There are 4 nested groupings, the coarsest first. Each group lies inside one group of the grouping before and may be the whole of it. The rows also spread widely along 14 directions, which tell nothing about the answers.
In the rows, zero is written as 128.
Some rows, each with its group in each grouping after it:
172	81	84	222	155	186	120	115	111	128	143	139	118	86	122	133	93	105	181	110	86	122	139	142	154	118	204	102	146	115	137	117	93	128	123	145	89	108	128	141	98 => q_168 Danud q_432 dodi
156	111	157	118	191	101	108	167	127	113	128	137	180	117	132	132	105	105	151	152	75	110	125	148	159	113	114	83	111	100	101	136	117	131	164	120	67	141	146	154	126 => q_450 vupu q_452 Beb
105	130	121	126	178	97	114	167	110	157	164	117	185	118	110	119	133	106	127	115	86	84	84	103	127	134	95	101	132	52	153	139	164	68	123	123	91	183	129	164	174 => q_168 dabu q_661 kos
156	114	138	132	107	170	129	84	70	148	157	102	82	183	152	151	114	187	119	95	154	142	107	150	63	116	121	157	131	171	167	188	174	148	84	120	138	81	125	119	161 => q_168 Danud q_247 Noro
128	119	174	137	157	140	144	88	93	107	167	134	151	98	157	114	117	99	120	110	75	104	72	122	147	86	115	107	81	123	116	162	106	95	123	138	43	155	120	107	107 => q_450 laduf q_44 Bozu
162	87	124	178	174	175	94	104	65	119	179	110	169	166	110	100	92	136	116	76	131	149	115	173	101	133	143	128	128	145	124	195	179	162	130	108	98	85	139	139	127 => q_168 Vuso q_719 Lotil
94	199	172	119	97	127	119	160	132	91	115	121	168	166	157	127	139	133	94	140	153	140	145	148	166	104	110	142	138	157	86	109	151	195	144	138	139	118	128	114	116 => q_168 Vuso q_854 setu
107	93	166	112	134	51	160	108	180	121	124	202	113	52	95	108	158	118	201	209	160	159	126	103	137	130	128	73	118	155	118	127	93	142	142	119	138	159	114	63	119 => q_450 vupu q_29 reko
158	124	190	107	133	105	121	122	134	89	104	140	107	155	132	115	119	146	121	128	101	134	100	143	99	112	132	127	107	191	95	143	131	185	165	107	139	141	115	91	155 => q_168 Danud q_432 mima
110	134	127	154	184	127	110	157	102	144	158	139	170	74	117	117	148	99	126	85	93	85	83	76	150	112	131	115	117	70	133	140	125	62	130	131	81	170	116	125	145 => q_450 laduf q_264 Lavo
170	90	105	156	187	103	82	183	137	122	129	129	132	165	66	114	92	137	145	111	135	130	132	145	92	146	154	150	182	137	116	134	181	189	167	81	175	116	116	132	155 => q_450 vupu q_29 tesef
87	142	113	172	118	149	108	138	128	126	170	136	145	130	103	81	136	141	146	134	146	130	88	125	139	96	109	124	139	128	118	135	193	118	123	144	158	146	91	126	133 => q_168 Vuso q_854 setu
129	100	188	94	101	136	175	61	143	86	121	140	107	92	136	113	122	105	133	126	75	137	82	126	152	130	165	115	85	199	111	88	58	121	135	139	106	177	106	67	82 => q_450 vupu q_452 Beb
70	121	165	102	120	153	87	110	131	136	179	115	162	143	113	158	154	120	151	102	135	153	78	150	148	134	182	112	141	148	126	103	175	140	99	168	137	186	74	95	135 => q_168 dabu q_661 kos
87	115	164	98	126	138	129	107	88	122	154	130	110	132	147	151	156	147	166	150	167	163	101	139	105	91	97	90	97	184	104	171	185	135	125	150	96	130	85	90	112 => q_450 vupu q_452 Beb
154	96	70	135	159	135	92	156	144	156	120	129	170	123	61	134	121	135	157	101	133	134	157	119	120	200	168	100	157	98	148	101	164	63	145	115	145	154	166	157	162 => q_168 Vuso q_854 setu
132	123	90	186	176	112	101	179	130	141	120	158	115	74	120	174	140	107	187	126	154	124	169	91	140	111	158	97	154	92	116	130	130	114	147	132	90	114	119	114	123 => q_450 vupu q_29 reko
174	70	147	127	134	194	113	104	121	174	161	133	139	100	126	146	104	151	173	154	91	125	109	173	176	134	193	122	139	124	175	109	54	157	76	146	143	108	148	156	118 => q_450 vupu q_452 Beb
135	136	185	82	143	117	131	139	99	126	94	123	127	127	138	167	147	125	92	92	111	120	128	115	115	166	174	137	132	163	124	123	93	177	145	104	121	138	141	87	152 => q_168 Vuso q_854 setu
128	124	132	181	129	154	146	110	88	122	152	126	119	121	159	162	119	107	122	103	172	152	169	140	134	120	164	155	166	151	142	150	109	199	104	128	94	57	130	93	74 => q_450 vupu q_452 Beb
126	118	148	137	90	183	117	70	150	157	152	173	175	73	106	87	165	152	146	140	170	164	119	129	170	145	160	103	90	145	152	131	87	94	93	156	159	125	161	107	126 => q_168 Danud q_432 mima
117	92	128	114	146	127	117	152	109	150	162	117	141	168	79	110	124	161	141	149	180	157	117	166	99	159	138	156	190	166	149	141	180	226	116	96	206	101	110	125	135 => q_450 vupu q_29 tesef
94	93	73	113	137	168	190	119	64	117	130	63	116	134	114	155	112	98	131	77	112	138	126	124	107	184	147	111	150	165	132	86	158	82	128	129	78	157	104	130	61 => q_450 vupu q_29 reko
123	109	164	115	174	171	123	120	68	94	155	106	195	134	134	106	116	102	109	98	98	139	94	164	149	121	120	94	78	155	82	160	141	128	153	134	47	135	126	127	83 => q_450 vupu q_29 tesef
99	171	143	125	112	140	130	173	111	138	132	117	149	142	146	142	144	144	110	149	176	133	148	138	157	116	118	162	169	137	133	116	129	202	110	129	160	90	128	126	109 => q_450 vupu q_29 tesef
157	130	143	140	133	104	122	125	146	87	109	128	122	151	120	128	109	114	97	80	127	137	139	116	107	134	141	157	132	160	109	124	135	138	163	103	123	128	130	86	125 => q_450 vupu q_452 Beb
141	140	126	64	107	148	102	148	178	126	98	122	171	136	94	107	129	163	142	144	104	127	105	125	160	143	100	97	82	133	108	68	146	23	151	144	156	197	150	160	149 => q_450 vupu q_29 reko
164	75	76	195	146	148	169	114	109	117	140	126	119	119	98	84	76	116	150	130	103	133	140	150	113	154	154	123	165	141	149	122	117	156	130	100	126	101	141	147	95 => q_168 Danud q_432 mima
151	104	89	196	120	144	111	109	127	141	150	143	77	127	107	139	112	151	165	100	150	130	126	108	89	116	156	139	158	129	154	150	168	107	109	127	145	114	112	108	158 => q_168 Vuso q_854 setu
180	128	159	88	116	156	88	110	148	121	123	114	180	177	125	153	103	149	105	94	128	148	143	160	146	153	144	140	109	140	128	117	130	97	126	134	120	128	176	134	142 => q_450 vupu q_29 tesef
107	191	147	130	115	118	101	164	153	106	83	151	162	104	114	107	174	127	100	115	171	140	147	86	137	124	125	130	100	151	85	112	133	126	174	117	153	141	139	87	147 => q_168 dabu q_661 kos

New rows. What belongs after each?
173	106	120	120	95	145	113	123	176	142	106	158	105	122	66	73	125	196	153	161	156	141	111	119	109	140	129	152	120	173	140	108	121	119	134	102	238	128	142	120	164 => q_450 vupu q_29 tesef
83	155	162	82	146	87	111	174	137	131	132	111	152	137	139	190	151	100	123	104	117	114	116	111	151	137	145	128	163	111	127	89	146	132	131	144	113	178	99	104	134 => q_450 vupu q_452 Beb
101	137	128	146	141	71	150	163	147	107	131	159	111	101	105	70	134	130	158	181	127	110	88	93	119	80	61	114	121	131	103	139	155	122	159	112	145	158	89	111	133 => q_450 vupu q_29 tesef
106	111	142	94	143	158	93	127	124	141	133	131	190	110	72	105	163	138	129	101	144	156	106	130	146	186	178	104	118	161	116	106	138	124	145	128	164	166	131	110	135 => q_168 Vuso q_719 Lotil
154	173	163	143	102	159	92	130	151	77	105	117	143	167	164	153	108	120	101	82	92	125	135	149	165	99	171	147	120	155	91	88	120	149	149	155	111	136	126	111	121 => q_168 Danud q_432 dodi
166	154	143	203	73	149	103	104	178	126	138	169	94	123	159	138	113	154	155	144	137	124	140	133	164	64	165	161	150	124	150	118	89	162	91	158	163	91	128	106	144 => q_168 Danud q_432 dodi
167	135	92	140	166	121	123	183	117	115	87	111	162	130	99	97	102	128	109	111	81	99	142	112	124	153	111	116	126	110	112	109	133	94	181	90	118	141	166	171	146 => q_168 Vuso q_719 Lotil
75	153	146	137	103	168	126	98	130	143	167	151	200	69	104	56	175	128	111	119	137	127	73	98	189	129	123	112	87	119	135	118	106	65	107	158	146	171	130	113	118 => q_168 Vuso q_719 Lotil
79	138	123	123	112	117	176	134	108	153	149	121	146	102	148	154	140	114	159	185	140	130	147	133	153	135	113	96	161	104	164	108	117	141	86	144	101	130	133	145	106 => q_168 dabu q_661 kos
132	123	124	174	113	140	127	117	116	170	129	162	66	72	113	131	162	161	148	117	162	118	117	76	107	122	176	156	154	146	166	138	89	156	103	116	185	105	113	80	161 => q_168 Vuso q_719 Lotil
110	143	165	97	115	130	103	99	157	128	161	153	215	130	104	84	152	148	119	146	181	161	114	137	154	131	89	115	93	132	125	147	161	89	120	137	143	148	160	113	137 => q_450 laduf q_44 Bozu
153	93	175	121	178	83	115	102	130	109	157	150	167	132	92	83	119	115	103	90	122	133	87	119	99	141	115	128	98	137	119	185	142	124	151	91	107	148	138	87	154 => q_450 vupu q_29 reko
121	110	105	116	120	116	131	108	160	124	138	122	192	148	79	112	124	111	120	96	144	158	148	137	133	207	157	119	156	128	153	90	156	91	128	126	145	162	159	124	127 => q_168 Danud q_432 dodi
139	88	100	138	161	81	171	111	124	64	116	107	139	146	75	74	81	86	109	83	75	130	115	118	85	184	128	112	135	160	102	108	162	98	191	81	97	184	122	111	108 => q_168 Vuso q_719 Lotil
186	125	89	174	93	108	141	124	198	113	80	156	68	116	102	118	97	145	162	138	114	123	157	104	118	139	169	146	160	144	144	69	96	116	144	109	190	133	140	112	146 => q_168 Danud q_247 Noro
154	165	166	83	92	137	97	130	155	112	104	109	156	190	119	122	115	161	74	90	108	121	109	136	128	149	132	166	121	154	124	96	146	116	137	120	173	158	153	124	175 => q_168 Vuso q_854 setu
149	114	129	121	110	106	128	127	167	126	123	125	81	159	114	167	100	148	161	140	129	131	135	139	111	136	171	161	196	154	149	79	137	175	115	118	182	143	107	106	140 => q_450 laduf q_44 Bozu
146	91	116	166	171	91	185	97	79	121	157	125	124	115	129	128	99	92	112	92	125	119	140	105	84	154	124	141	156	109	167	173	121	124	114	87	59	108	148	107	113 => q_450 laduf q_264 Lavo
120	141	181	111	82	149	138	66	133	111	181	129	165	164	169	128	111	150	132	168	153	158	116	177	155	85	85	125	107	147	135	152	149	130	80	160	99	118	139	122	103 => q_450 laduf q_44 Bozu
122	176	175	100	92	99	163	106	161	93	103	133	134	112	166	151	132	104	99	113	93	107	125	89	165	119	127	141	112	124	125	78	73	77	126	140	89	177	136	90	116 => q_450 laduf q_264 Lavo
141	134	184	66	114	119	139	110	137	144	122	127	151	121	156	187	136	130	125	132	113	125	139	131	162	156	165	131	137	121	160	96	66	130	93	137	107	147	160	114	135 => q_450 laduf q_264 Lavo
167	119	139	128	116	144	128	104	130	129	124	153	131	112	144	108	116	165	171	180	107	131	118	139	130	91	75	67	64	127	126	161	131	58	127	146	89	129	160	158	150 => q_168 Danud q_432 mima
151	110	148	89	155	102	163	142	129	96	80	137	135	90	126	115	118	107	143	159	70	117	126	117	138	138	108	77	81	150	94	104	85	94	181	110	79	164	148	127	107 => q_450 vupu q_452 Beb
205	108	132	174	94	174	104	87	172	91	124	149	99	136	129	98	71	158	158	138	91	132	111	152	146	72	133	134	87	161	109	117	110	95	135	141	135	118	135	129	120 => q_450 vupu q_452 Beb
106	139	164	112	123	59	102	122	178	136	124	179	135	102	94	131	175	135	147	137	185	151	126	86	101	140	133	112	122	135	131	142	152	118	139	116	160	165	124	62	188 => q_168 dabu q_661 kos
112	105	141	105	134	103	137	105	130	125	147	145	150	122	106	104	139	136	159	150	133	150	101	130	108	139	96	72	99	143	126	153	173	83	135	132	112	167	125	118	147 => q_168 Danud q_432 mima
113	154	84	167	97	210	112	142	99	133	132	94	128	145	145	161	132	140	136	91	144	136	146	140	150	118	161	135	154	141	132	93	159	119	108	165	128	110	116	144	104 => q_168 Danud q_432 dodi
90	133	120	194	128	160	161	67	91	69	177	116	184	115	145	93	112	57	103	72	123	151	119	132	148	111	118	100	91	131	101	153	155	74	131	151	14	139	121	99	57 => q_168 dabu q_661 kos
112	159	169	120	124	95	105	135	164	136	152	154	201	121	105	70	147	134	102	145	132	116	91	115	149	121	89	132	109	97	140	138	135	114	124	118	161	161	150	127	176 => q_168 dabu q_661 kos
87	178	171	128	121	133	115	137	128	84	107	130	184	120	153	169	158	80	103	97	165	167	178	134	172	136	179	115	127	162	78	100	117	181	156	144	80	126	131	73	85 => q_168 dabu q_661 kos
120	111	197	91	149	68	134	122	121	121	153	131	105	152	172	212	117	112	162	152	116	133	126	153	122	105	137	113	159	136	135	148	134	194	110	139	73	131	97	92	129 => q_450 vupu q_452 Beb
122	172	99	170	138	82	119	166	184	84	114	141	179	113	115	105	114	76	113	100	111	107	146	79	166	114	96	120	124	77	99	90	148	34	175	132	88	171	139	125	113 => q_450 vupu q_452 Beb
133	152	130	166	119	157	87	125	144	132	122	144	136	105	114	142	155	119	105	43	144	129	129	87	138	143	200	154	136	134	135	110	113	108	130	139	150	139	127	79	149 => q_168 Danud q_432 mima
143	132	126	49	126	134	128	154	149	112	77	104	154	146	106	136	118	148	141	145	85	123	122	132	135	158	111	93	101	150	102	60	145	55	168	127	129	199	148	158	134 => q_450 laduf q_44 Bozu
70	129	132	75	92	142	131	131	106	129	137	87	99	186	103	141	145	173	139	125	156	156	91	146	90	150	132	137	167	205	127	96	213	166	121	133	198	165	66	109	137 => q_168 Vuso q_719 Lotil
130	156	189	112	104	98	86	93	182	96	154	156	164	167	131	119	130	147	124	130	167	156	111	136	132	89	97	135	103	146	105	151	181	111	131	141	133	153	127	82	156 => q_450 laduf q_44 Bozu
174	102	121	184	142	161	156	136	106	112	136	116	139	128	129	75	64	120	127	157	59	102	116	173	148	111	139	142	145	126	138	112	78	201	124	99	127	100	146	173	105 => q_168 dabu q_661 kos
170	103	140	109	132	142	162	111	109	132	123	102	129	140	121	128	95	128	92	93	91	114	122	134	122	172	156	165	145	143	164	107	76	144	112	95	131	122	160	130	120 => q_450 vupu q_29 reko
134	154	136	118	140	126	94	164	149	121	81	155	152	83	97	100	162	140	131	118	111	114	114	81	146	130	133	98	83	136	88	102	115	73	183	122	143	174	137	115	161 => q_168 Vuso q_719 Lotil
138	118	131	105	135	136	132	141	116	110	123	115	143	151	116	92	103	151	146	159	75	114	90	148	121	118	80	89	96	140	105	127	170	92	153	124	118	166	129	166	147 => q_168 Vuso q_854 setu
153	126	70	208	113	186	121	123	123	126	128	138	101	99	125	108	112	143	167	117	113	119	126	109	132	89	129	107	111	123	127	124	140	56	127	152	114	120	123	147	121 => q_168 Danud q_432 mima
98	178	154	149	77	144	152	110	132	110	108	138	104	92	154	127	159	118	107	113	137	124	121	87	143	102	147	150	112	160	121	100	87	132	122	139	133	139	111	74	114 => q_168 dabu q_661 kos
196	171	67	222	129	162	79	180	143	111	82	143	121	126	111	94	102	154	113	87	122	97	158	87	122	91	115	152	114	105	102	128	147	69	174	107	144	99	165	154	166 => q_168 Vuso q_854 setu
156	109	146	111	141	78	138	148	168	145	105	163	131	95	98	125	128	131	143	163	129	125	147	114	137	164	153	136	160	126	156	100	70	168	136	93	174	128	158	112	145 => q_450 vupu q_452 Beb
102	135	55	210	149	104	103	186	153	142	143	161	136	96	84	94	143	127	186	152	164	123	140	94	129	106	111	101	169	85	129	126	194	103	146	132	159	134	107	141	146 => q_168 Danud q_432 dodi
126	156	166	141	132	166	98	151	118	136	103	174	150	60	137	117	175	147	147	158	146	131	131	112	173	97	148	96	84	146	93	138	81	151	147	140	131	111	144	106	135 => q_168 Vuso q_854 setu
126	102	135	173	158	120	97	99	133	107	171	163	157	108	105	100	132	109	149	102	163	157	114	117	120	105	119	101	95	134	105	183	174	89	146	133	87	130	118	85	121 => q_450 vupu q_452 Beb
120	134	155	128	120	131	148	106	120	139	145	153	138	83	131	97	149	132	121	135	129	114	90	93	142	107	98	125	89	122	141	152	95	81	112	130	114	141	135	105	132 => q_450 vupu q_29 tesef
149	117	90	113	166	155	106	193	111	159	68	120	136	82	93	166	147	131	157	114	106	113	158	101	128	179	189	94	136	124	126	74	100	107	162	109	135	150	152	151	152 => q_168 dabu q_661 kos
126	143	82	115	136	162	127	185	94	178	123	87	137	138	126	170	126	154	131	126	131	99	145	121	132	150	132	149	184	96	171	89	143	116	100	122	153	122	148	180	137 => q_450 laduf q_44 Bozu
157	92	108	92	103	170	134	120	127	138	94	117	112	136	79	100	118	188	158	155	120	149	121	148	110	175	148	112	123	194	132	85	127	127	141	110	198	143	142	148	139 => q_168 Vuso q_719 Lotil
121	151	167	164	146	124	129	99	77	106	142	143	138	110	161	129	151	105	91	78	154	134	121	95	95	95	107	125	80	140	111	208	139	120	137	116	50	106	134	72	140 => q_168 dabu q_661 kos
141	180	168	160	131	122	103	160	125	115	105	152	138	121	153	135	142	132	96	114	146	118	152	112	143	99	140	153	131	133	105	145	106	188	147	115	132	91	145	97	148 => q_168 Vuso q_854 setu
100	115	152	100	127	76	125	131	149	114	154	128	122	168	144	192	116	122	184	170	155	163	147	163	127	114	117	96	167	141	123	125	191	160	120	149	97	139	94	109	114 => q_450 vupu q_452 Beb
121	154	120	82	137	167	143	175	70	157	75	93	143	112	145	187	164	131	102	93	125	119	165	108	132	185	164	117	137	142	141	91	95	125	135	124	112	123	163	141	126 => q_168 Danud q_432 mima
140	75	151	82	137	163	138	99	113	153	131	123	127	108	116	178	128	138	173	144	124	152	135	161	143	175	208	107	152	168	151	90	83	167	102	134	132	137	137	113	106 => q_450 laduf q_44 Bozu
107	134	145	180	111	97	119	101	161	122	159	189	122	96	107	68	159	142	153	151	180	147	101	100	117	86	106	123	116	144	127	172	156	136	127	131	166	129	107	74	153 => q_168 Danud q_432 dodi
138	92	122	143	152	75	172	101	162	97	156	138	146	113	91	68	82	91	137	135	64	102	83	114	127	137	106	120	135	105	140	107	127	75	139	105	107	196	125	123	119 => q_450 laduf q_44 Bozu
114	127	111	138	146	161	128	149	91	126	133	118	122	107	120	114	136	139	148	122	111	111	92	106	125	104	118	115	114	137	113	125	152	93	137	131	116	150	101	133	123 => q_450 laduf q_264 Lavo
157	120	156	104	124	164	89	123	128	152	144	135	156	138	135	155	126	172	160	153	141	142	130	159	151	118	141	117	123	128	139	132	128	129	99	145	133	116	149	146	148 => q_450 laduf q_264 Lavo
126	96	106	174	188	142	111	169	75	140	161	122	145	127	82	61	115	139	137	130	115	112	78	137	90	116	110	124	139	129	124	171	179	177	145	86	152	120	106	154	153 => q_168 dabu q_661 kos
152	173	110	139	140	156	109	175	136	93	98	128	237	123	115	61	116	122	90	131	127	127	159	128	183	123	63	107	70	105	79	119	132	55	183	119	93	121	197	176	103 => q_450 vupu q_29 tesef
126	137	143	135	148	95	183	133	89	131	94	162	108	49	152	133	155	111	138	157	118	106	145	74	121	123	103	82	94	122	126	157	71	105	147	109	61	124	156	104	128 => q_168 Vuso q_854 setu
132	118	158	113	109	129	111	97	142	139	152	169	135	115	102	55	151	186	147	174	169	149	75	117	105	88	53	113	61	159	125	186	164	84	126	122	171	130	133	111	165 => q_450 vupu q_452 Beb
156	120	88	173	136	154	124	147	109	150	119	141	97	97	138	147	122	147	177	143	117	113	142	113	124	103	130	94	127	108	142	139	127	91	123	140	107	110	136	154	144 => q_168 Danud q_432 mima
121	136	158	83	95	97	170	94	126	101	104	136	127	136	135	112	135	153	131	169	146	156	136	127	106	136	72	90	89	178	112	141	144	103	146	119	109	142	149	110	128 => q_168 Vuso q_719 Lotil
152	110	170	141	141	122	130	99	99	122	169	138	148	155	163	133	105	140	144	155	128	143	125	174	117	96	98	102	118	130	139	199	148	167	106	132	75	89	144	136	137 => q_168 Danud q_432 mima
122	110	134	126	102	156	171	101	91	142	141	119	102	124	116	89	125	166	128	152	121	126	89	134	111	133	122	141	137	175	155	129	112	166	102	112	174	122	119	127	125 => q_168 Vuso q_719 Lotil
162	151	134	160	127	164	110	141	125	152	130	146	170	92	163	154	127	130	131	139	142	122	174	129	188	105	131	125	119	85	149	132	71	112	103	147	91	73	188	153	115 => q_450 vupu q_452 Beb
137	170	202	78	113	180	92	142	102	135	100	122	154	128	177	187	155	153	113	120	109	124	127	144	173	112	163	114	92	153	105	115	87	152	124	156	105	126	149	120	144 => q_168 Vuso q_854 setu
75	129	119	166	134	155	150	122	84	149	200	129	176	111	120	54	143	138	135	156	147	129	77	141	145	106	81	111	128	115	150	167	164	136	92	138	138	119	114	145	110 => q_168 Danud q_247 Noro
67	147	163	55	132	68	134	149	113	169	150	127	150	143	160	205	174	144	174	183	174	144	139	135	123	136	86	67	151	103	154	151	188	124	96	154	96	150	121	128	160 => q_168 Danud q_247 Noro
183	130	124	94	105	166	138	146	136	122	48	116	126	119	126	153	110	157	140	152	97	135	181	145	157	173	176	112	126	169	117	52	57	141	155	117	147	121	181	155	117 => q_168 Vuso q_719 Lotil
169	162	101	170	157	178	115	211	89	130	91	116	136	108	155	128	109	145	128	143	91	82	150	122	164	83	120	139	134	103	110	109	94	146	148	115	112	85	153	185	120 => q_450 laduf q_264 Lavo
96	99	116	105	114	153	170	104	49	184	164	93	85	142	120	150	145	170	130	115	157	131	98	124	71	168	136	149	176	161	196	149	153	161	70	112	164	114	107	122	144 => q_168 Vuso q_719 Lotil
